The rows of a group lie close to one hidden flat surface of 13 dimensions, which may be shifted away from zero. Surfaces can cross.
Known rows, each followed by its group:
.26 -.37 .01 .33 .13 -.46 .41 -.46 .05 .07 -.05 .15 -.15 -.18 -.10 .15 .08 -.49 -> J375
.35 -.03 .23 .13 .16 -.17 .03 -.14 -.14 .39 .10 -.25 -.54 -.23 .01 .40 .16 .07 -> J836
.39 .24 -.20 -.20 .10 -.10 -.18 -.25 -.39 .04 -.02 .17 -.30 .11 .30 .20 -.20 .40 -> J836
-.01 .10 .27 -.28 .05 -.04 -.12 .23 -.39 .33 -.10 .49 .24 -.03 -.14 .08 -.08 .31 -> J231
.08 .19 -.10 -.25 .28 -.28 .15 -.02 -.06 -.02 .12 .07 .00 .11 .02 -.13 -.38 .05 -> J375
.00 -.03 -.20 -.04 .08 .16 -.42 -.16 .32 .15 -.15 .06 -.19 .01 .12 .24 -.08 .24 -> J836
-.20 -.12 -.36 -.45 .38 .17 -.15 .19 .09 -.09 .10 -.06 -.04 .04 -.20 -.15 .30 .39 -> J836
.00 .08 .00 .13 -.01 .01 -.19 .16 .21 -.55 -.35 .11 -.09 -.25 -.26 .41 -.28 .25 -> J231
-.06 .14 -.13 -.13 -.29 -.49 .31 .16 -.10 -.02 -.10 -.17 .29 -.48 .03 -.35 -.17 .02 -> J375
.09 -.16 -.15 .10 -.27 .35 .09 -.03 -.34 -.18 -.28 -.20 .33 -.10 .16 .30 -.05 .37 -> J289
.13 -.20 -.20 .02 -.07 -.22 -.10 -.34 .36 -.08 .49 .04 -.31 .09 .21 -.11 .22 .02 -> J375
-.14 -.03 .18 -.18 -.07 .44 -.30 .30 -.37 .53 .10 .02 .09 .18 -.11 .29 -.18 .20 -> J231
.17 -.02 -.24 -.15 .32 -.37 .16 .24 -.25 .08 .17 .18 -.29 -.13 -.40 -.01 .56 -.02 -> J375
.33 .09 -.38 .05 -.23 .28 .08 .10 .41 .21 -.24 -.22 .01 .27 -.51 -.23 -.09 -.32 -> J375
-.20 -.25 .36 .09 -.15 .48 -.06 .70 -.15 -.05 .01 -.13 .24 -.17 .16 .18 .34 -.17 -> J289
-.47 .23 .12 -.08 .34 -.13 -.19 -.12 -.12 .04 -.43 -.30 -.20 -.32 .24 -.19 .00 -.20 -> J836
-.05 .42 .19 .17 .02 -.02 .11 -.40 -.11 -.51 .10 .12 .32 .47 .61 -.24 -.10 .32 -> J289
.03 -.12 .29 -.37 .16 .23 .01 -.25 -.55 .19 .07 .22 -.10 .23 -.43 -.08 -.03 .18 -> J231
-.17 -.47 -.04 .18 -.51 -.09 -.29 -.12 -.11 -.43 .40 .21 -.26 -.13 .01 .11 -.08 -.43 -> J375
.18 -.38 .34 .08 .19 -.18 .06 .11 .55 .41 .32 .27 -.20 -.14 -.03 .09 .50 -.25 -> J375
.35 .10 .40 -.22 -.10 .20 -.39 .31 -.15 -.33 -.10 .23 -.70 -.09 .03 .09 -.09 -.20 -> J231
.09 -.11 -.43 -.20 -.29 .60 -.49 -.21 .13 .07 -.34 -.22 -.28 .10 .05 -.13 .03 .06 -> J836
.13 -.08 -.19 .33 -.28 .19 -.07 -.24 -.49 -.46 .17 .26 .16 .39 .36 .29 -.10 .08 -> J289
-.03 .03 .09 .17 -.42 -.24 -.31 .20 -.44 .01 -.17 .35 -.15 -.28 .13 .30 -.25 -.40 -> J231
.38 .28 -.19 -.23 .14 .02 -.04 -.36 -.15 .23 -.12 .15 -.26 .28 -.15 -.15 .14 .49 -> J836
-.34 -.18 -.62 -.13 .04 .16 -.27 -.07 -.25 -.14 .04 .04 .06 .21 .02 -.11 -.05 -.22 -> J289
.02 .47 .18 .24 -.28 .09 .14 .13 -.38 .10 .04 -.04 .29 .40 .04 -.10 -.27 -.05 -> J289
-.17 .18 .10 .13 -.11 .06 -.11 .06 .08 -.21 -.04 .06 .09 .09 -.36 .24 -.37 .15 -> J231
-.45 .25 .01 -.34 .20 .29 -.43 .02 -.18 -.17 -.06 -.19 -.28 .07 -.19 .07 -.34 .28 -> J836
.39 .09 -.14 -.10 .17 -.10 .10 -.19 -.29 -.05 -.25 .08 -.15 .06 .25 .05 -.20 -.07 -> J375
.06 -.32 .17 .01 .17 .17 .00 .05 .13 -.08 -.01 .05 -.19 -.03 .14 -.13 .49 -.43 -> J375
-.05 -.07 -.10 -.33 .45 -.08 .24 .18 -.05 -.06 .30 -.04 -.05 .07 -.39 -.10 .05 .20 -> J375
-.03 -.06 .15 .26 .14 -.22 .15 .17 -.11 .34 .20 -.38 -.31 -.30 -.35 .48 .21 .05 -> J836
-.22 .39 -.27 .03 .13 -.06 -.25 .26 -.74 .09 -.03 .07 -.02 .23 -.14 .38 -.60 -.10 -> J836
.30 .30 -.32 .09 -.26 .18 -.10 -.12 -.19 -.14 -.54 .01 .06 .10 -.09 .08 -.14 .22 -> J375
.15 -.17 .17 .17 .13 .40 .04 .00 .05 .19 -.38 -.29 -.04 -.04 .17 .35 .04 -.13 -> J289
.31 -.11 -.50 -.06 .02 -.01 -.12 -.32 -.42 .37 .01 .27 -.17 .22 -.15 .23 .01 .15 -> J289
-.03 .07 .09 -.21 -.12 .00 -.27 .14 -.17 .57 .15 .19 -.22 .05 -.05 -.27 .19 -.28 -> J289
-.43 -.15 .19 .16 .26 .42 .03 .30 -.46 .23 -.22 -.48 .13 -.02 .07 .31 -.14 -.53 -> J231
-.24 -.24 -.47 .19 .17 -.34 -.13 -.03 .02 .36 -.26 .27 .10 -.33 .04 .18 .19 -.30 -> J231
.07 -.19 .10 .12 -.16 -.25 -.14 -.33 .42 .27 -.33 .16 -.12 -.38 .28 -.03 -.04 -.31 -> J231
-.22 -.10 -.59 -.22 -.30 -.10 -.18 .07 -.07 .29 -.22 -.04 .12 -.26 -.52 .00 -.33 .02 -> J231
.04 .15 -.09 .04 .22 -.09 -.08 -.01 -.43 -.45 -.09 .11 -.39 .08 -.18 .19 -.15 -.22 -> J231
.11 -.28 -.28 .00 .12 .30 .01 -.37 .47 -.05 .00 -.24 -.05 .30 -.03 .06 -.36 -.16 -> J836
.14 .01 .20 -.01 .11 .38 .02 .15 -.33 .23 -.01 -.15 -.09 .19 -.44 .33 .08 .23 -> J375
.29 .06 -.46 -.12 .11 -.44 .07 -.04 .40 -.15 -.14 .28 -.12 -.13 .02 -.37 .41 .01 -> J375
.09 .36 .16 .07 -.01 -.44 .20 -.12 -.61 -.13 .02 -.21 -.17 -.16 .27 .05 -.35 -.03 -> J836
.10 -.40 .24 -.26 -.15 -.29 .33 .29 .01 .41 -.23 -.15 -.03 -.71 -.37 -.24 .18 -.40 -> J231
-.03 .21 .43 .13 -.63 -.04 -.04 .24 -.31 -.17 .31 .19 .24 -.01 .42 -.30 .06 -.18 -> J289
.14 -.16 .18 -.15 -.25 .26 .14 -.05 -.42 -.09 -.47 -.29 -.04 -.29 -.24 -.01 -.18 -.07 -> J289
-.35 .06 -.23 .04 .00 -.04 -.10 -.03 .22 -.41 -.19 .09 .40 -.07 .06 .04 -.23 .42 -> J231
.00 -.01 .11 .14 -.20 .26 -.54 .04 .30 .28 -.33 .11 -.39 -.16 -.14 .32 .18 .07 -> J836
-.13 -.25 .04 .02 .31 .26 .00 -.10 .25 -.08 .34 -.03 -.14 .30 -.39 .09 .22 .01 -> J375
.29 -.30 -.35 -.09 -.09 .12 -.48 -.20 -.06 .66 .12 .37 -.34 .12 .29 .19 .33 .00 -> J289
.08 -.18 -.29 -.06 -.02 .19 -.01 .27 -.02 -.17 -.22 .06 -.02 -.03 -.16 -.18 .40 -.38 -> J836
-.34 -.10 .03 -.30 -.02 .03 -.34 -.49 -.06 -.34 .04 .01 -.24 -.08 .44 -.42 -.01 -.03 -> J289
-.12 -.19 .33 -.20 -.28 .23 -.12 .49 -.16 .49 -.04 -.20 .03 -.29 -.08 .00 -.06 -.29 -> J231
-.02 .04 .16 .27 -.12 -.27 .30 -.10 -.47 -.19 -.10 -.08 .28 -.25 .17 .34 -.32 .09 -> J231
-.36 -.01 -.24 -.01 .11 .18 -.05 .22 -.41 -.34 -.15 -.38 -.10 -.20 -.52 .27 .06 .11 -> J836
.14 .20 .24 .33 .15 .09 .31 -.01 -.13 -.27 -.11 -.09 .17 .20 .04 .28 -.10 .06 -> J289
-.34 .09 .59 .04 .11 -.51 .01 -.08 -.32 -.02 .25 .12 -.27 -.34 .04 .08 -.05 -.07 -> J289
-.07 -.14 -.11 -.02 -.15 -.16 .12 -.10 -.15 -.40 -.04 -.09 .23 -.36 .22 .08 .10 .43 -> J289
.02 -.17 -.22 .07 .28 .10 -.11 .39 -.30 .05 .22 -.07 -.25 .11 -.19 .60 -.23 -.21 -> J836
.08 .02 -.16 -.33 .32 .24 .00 .15 .21 -.30 -.19 .24 -.03 .32 -.10 -.36 -.19 -.35 -> J375

New rows, each followed by its group:
-.56 -.31 .14 -.09 .18 .38 -.06 -.09 -.33 -.53 -.15 .01 .14 .01 -.48 .03 -.06 -.17 -> J231
-.45 .01 .17 .35 .06 .18 .14 .25 -.11 -.12 .41 -.44 .11 .29 -.12 .17 -.09 -.40 -> J231
-.21 -.19 .14 .21 -.09 -.21 -.21 -.29 -.45 .14 -.11 .31 -.04 -.32 .30 .42 -.15 -.07 -> J289
.38 .16 -.42 .21 -.21 -.09 -.05 -.35 -.19 .17 -.07 -.13 -.28 .14 .12 .16 -.10 -.03 -> J375
-.28 -.34 .34 -.08 .00 .37 .06 .28 .01 .63 .06 -.33 .30 -.12 -.16 .17 .06 -.06 -> J231
-.24 -.30 .31 .01 .16 .10 -.05 .21 -.27 .42 -.02 .49 .22 -.06 -.40 .37 .19 -.01 -> J231
-.16 .20 .33 .00 .20 .09 .13 -.15 -.24 .11 -.19 .05 .17 .18 -.39 .08 -.29 .04 -> J231
-.12 .17 .02 -.27 .02 -.22 .10 .36 -.28 .32 -.14 .09 .18 -.21 -.18 -.23 -.12 -.11 -> J231
.10 -.33 -.15 -.21 -.28 .26 -.21 -.30 .39 .12 -.27 .05 .03 -.06 -.06 -.09 -.15 .07 -> J836
-.10 .29 -.06 -.08 .21 .26 -.20 .45 -.10 .20 -.34 -.21 .02 .05 -.06 .27 -.32 .10 -> J231
.42 -.02 -.20 .16 .12 -.18 .18 .17 .28 .61 -.19 .21 -.10 .02 -.42 .21 .01 -.40 -> J375
.26 -.10 -.24 .00 -.18 .07 .11 -.31 .23 .35 -.09 -.03 .11 .25 .07 -.27 -.30 -.32 -> J836
.07 .04 -.26 -.12 -.21 -.29 .24 .18 -.21 .00 -.02 -.43 .07 -.47 -.46 .13 -.18 .35 -> J289
.08 .05 -.03 -.23 -.27 -.09 .06 .03 -.17 .22 .03 .09 .23 -.11 -.30 .07 -.31 .49 -> J231
.04 .28 -.05 .12 -.35 -.24 .25 .15 -.38 -.02 -.06 -.17 -.02 -.15 -.44 -.32 .23 -.23 -> J375
-.17 .16 -.16 -.27 -.46 -.02 -.33 .22 .09 .24 .42 .00 -.14 .15 .28 -.68 .10 -.43 -> J289
-.11 .38 .71 -.18 .08 .16 -.05 -.12 .05 .00 -.40 .14 -.06 .14 -.20 -.33 -.37 -.19 -> J231
-.49 .46 .18 .30 -.34 -.20 -.40 .57 .00 .03 .08 -.01 .02 -.30 -.02 .12 .14 -.01 -> J836
-.35 -.22 .00 .14 -.53 .47 -.29 .20 -.22 -.07 -.23 -.09 .59 -.21 .36 .23 -.06 .25 -> J289
.11 .01 .24 -.23 .24 -.25 .28 .14 -.16 -.09 .07 .16 .06 -.16 .11 -.23 .21 .13 -> J231
-.42 -.08 .43 .04 -.34 .10 -.29 -.02 .08 .17 -.34 .21 .04 -.24 -.22 -.18 -.26 -.61 -> J231
.11 -.07 -.46 -.14 -.17 -.17 .02 -.37 -.12 .26 -.22 -.39 .04 -.35 .55 -.22 .09 .22 -> J836
-.24 .00 -.14 .02 .42 .15 -.23 -.07 .06 .38 -.44 -.05 -.06 .03 .13 .08 -.07 -.26 -> J231
.27 -.06 .30 .29 -.36 .05 .01 -.19 -.22 -.13 -.23 .11 -.18 -.25 -.09 .10 .54 .07 -> J375
.06 .17 -.34 -.16 .08 -.07 .12 .12 -.44 .63 .01 -.36 -.03 .02 -.36 .08 -.14 .10 -> J289
.08 -.30 .06 -.15 .03 -.08 .08 .17 -.37 -.44 .20 -.15 -.19 -.32 .04 .31 -.22 .05 -> J836
-.10 .20 -.09 .23 .09 -.16 -.04 .01 .38 -.53 -.28 -.15 -.08 -.13 .10 .11 -.23 -.07 -> J231
.32 .17 -.15 -.23 -.24 .03 .05 .11 -.35 .07 .22 -.38 -.32 .08 .20 -.38 .08 -.19 -> J375
-.26 -.11 .22 -.31 .01 -.02 -.09 -.12 -.10 -.40 -.24 -.13 -.09 -.45 .06 -.15 -.13 .22 -> J836
.15 .34 .26 -.07 -.15 -.06 -.35 .07 -.21 .04 -.30 .24 -.39 -.14 .14 -.07 .26 .06 -> J836
.42 -.20 -.19 .12 -.14 -.15 .11 .24 -.07 .13 .21 .17 -.08 -.08 .04 .33 .17 .00 -> J836
-.06 .16 -.19 .16 -.03 -.16 -.21 .12 -.08 -.13 -.31 .40 -.05 -.09 .02 .01 .42 -.08 -> J375
.14 -.38 .16 -.12 -.11 .06 .22 -.38 -.01 .07 -.09 -.23 -.09 -.29 -.61 .28 -.21 .35 -> J836
.26 -.11 -.18 .10 .36 -.35 .15 -.06 .11 -.28 -.23 .01 -.44 -.30 -.16 .19 .19 -.29 -> J231
-.15 -.08 .32 .16 -.14 -.21 .17 .15 .11 -.36 .18 .09 .16 -.18 -.48 .33 -.41 .13 -> J836
.07 -.30 .17 -.03 -.01 .20 -.14 -.22 .05 .15 -.47 -.12 -.13 -.30 .04 .25 -.13 -.02 -> J231
-.21 .30 .10 .04 .55 -.04 .17 .32 .22 .03 .06 -.10 .22 .17 .32 -.07 .16 .05 -> J231
-.03 -.16 -.26 -.17 -.20 .11 -.09 -.06 .24 -.03 .03 -.56 -.03 -.15 .36 -.19 -.09 .05 -> J231
.18 .17 .05 .07 .01 -.09 -.01 .09 .50 .07 -.08 -.09 .00 -.10 .17 .14 -.14 .33 -> J231
-.20 -.09 -.37 .04 .21 .09 -.21 .29 .71 -.20 -.05 -.27 -.07 -.17 .17 .04 .20 .04 -> J231
-.05 .10 -.13 -.07 -.22 .08 -.20 -.55 .06 .14 -.23 -.22 .04 -.02 .62 -.23 -.22 .24 -> J289
-.10 .10 .42 -.27 .16 -.07 -.27 -.04 -.05 -.23 .28 -.28 -.55 -.18 .29 .11 -.25 .37 -> J836
-.31 -.31 .14 -.24 -.16 .43 .00 -.15 -.55 .23 -.10 -.40 .16 -.05 -.19 -.08 -.29 -.11 -> J231
-.33 -.05 -.38 .09 .41 -.07 .11 .05 -.11 -.59 -.39 .05 .20 -.09 -.14 .08 -.09 -.20 -> J836
.11 .00 .12 -.07 .18 -.15 .16 .43 -.48 -.01 .45 -.10 -.26 .02 -.12 .33 -.21 -.25 -> J836
-.07 -.01 -.27 -.37 .29 .19 -.43 -.15 .06 .08 -.15 .30 -.06 .20 -.02 .17 -.37 .36 -> J836
-.29 -.51 .00 -.30 -.44 .38 -.51 .20 -.39 -.27 .28 .13 -.06 -.28 .18 .07 .28 .23 -> J289
.24 .14 .33 .07 -.11 -.39 .20 .43 -.24 .21 .17 .32 .31 -.27 .12 .31 -.03 .44 -> J231
-.05 .05 .24 .10 .21 -.24 .00 -.07 .00 .21 -.16 .37 .09 -.11 .35 .01 .13 -.15 -> J231
-.17 -.04 -.25 .07 -.30 .00 .17 -.10 -.09 -.19 .03 -.48 .14 -.09 -.15 -.07 -.30 .01 -> J836
.06 .09 .32 -.05 -.03 -.11 -.13 -.33 -.23 -.47 .32 .43 -.29 .26 .38 -.20 .09 -.06 -> J231
-.20 -.06 .09 .09 -.16 .12 -.20 -.35 -.12 .07 -.03 -.02 -.01 .08 .34 -.01 -.16 -.18 -> J231
-.23 -.33 .27 .21 -.32 .32 -.33 .51 .22 -.10 .21 .10 .22 -.21 .47 .35 .36 .07 -> J289
-.26 -.22 -.07 .16 -.11 .11 .09 .13 .05 .15 -.17 -.31 .28 -.24 -.41 .30 -.27 .01 -> J231
.08 -.19 .00 .11 .19 .44 -.40 .23 .18 -.16 .10 -.10 -.54 .19 -.18 .58 -.14 -.19 -> J836
.02 .08 -.50 .20 -.37 -.02 -.29 -.08 -.36 .13 .40 .20 -.11 .42 -.11 .26 -.38 -.15 -> J289
.11 .12 -.09 -.08 -.24 -.06 -.11 .54 .43 .60 .26 .06 .00 .05 -.47 .01 -.10 -.05 -> J375
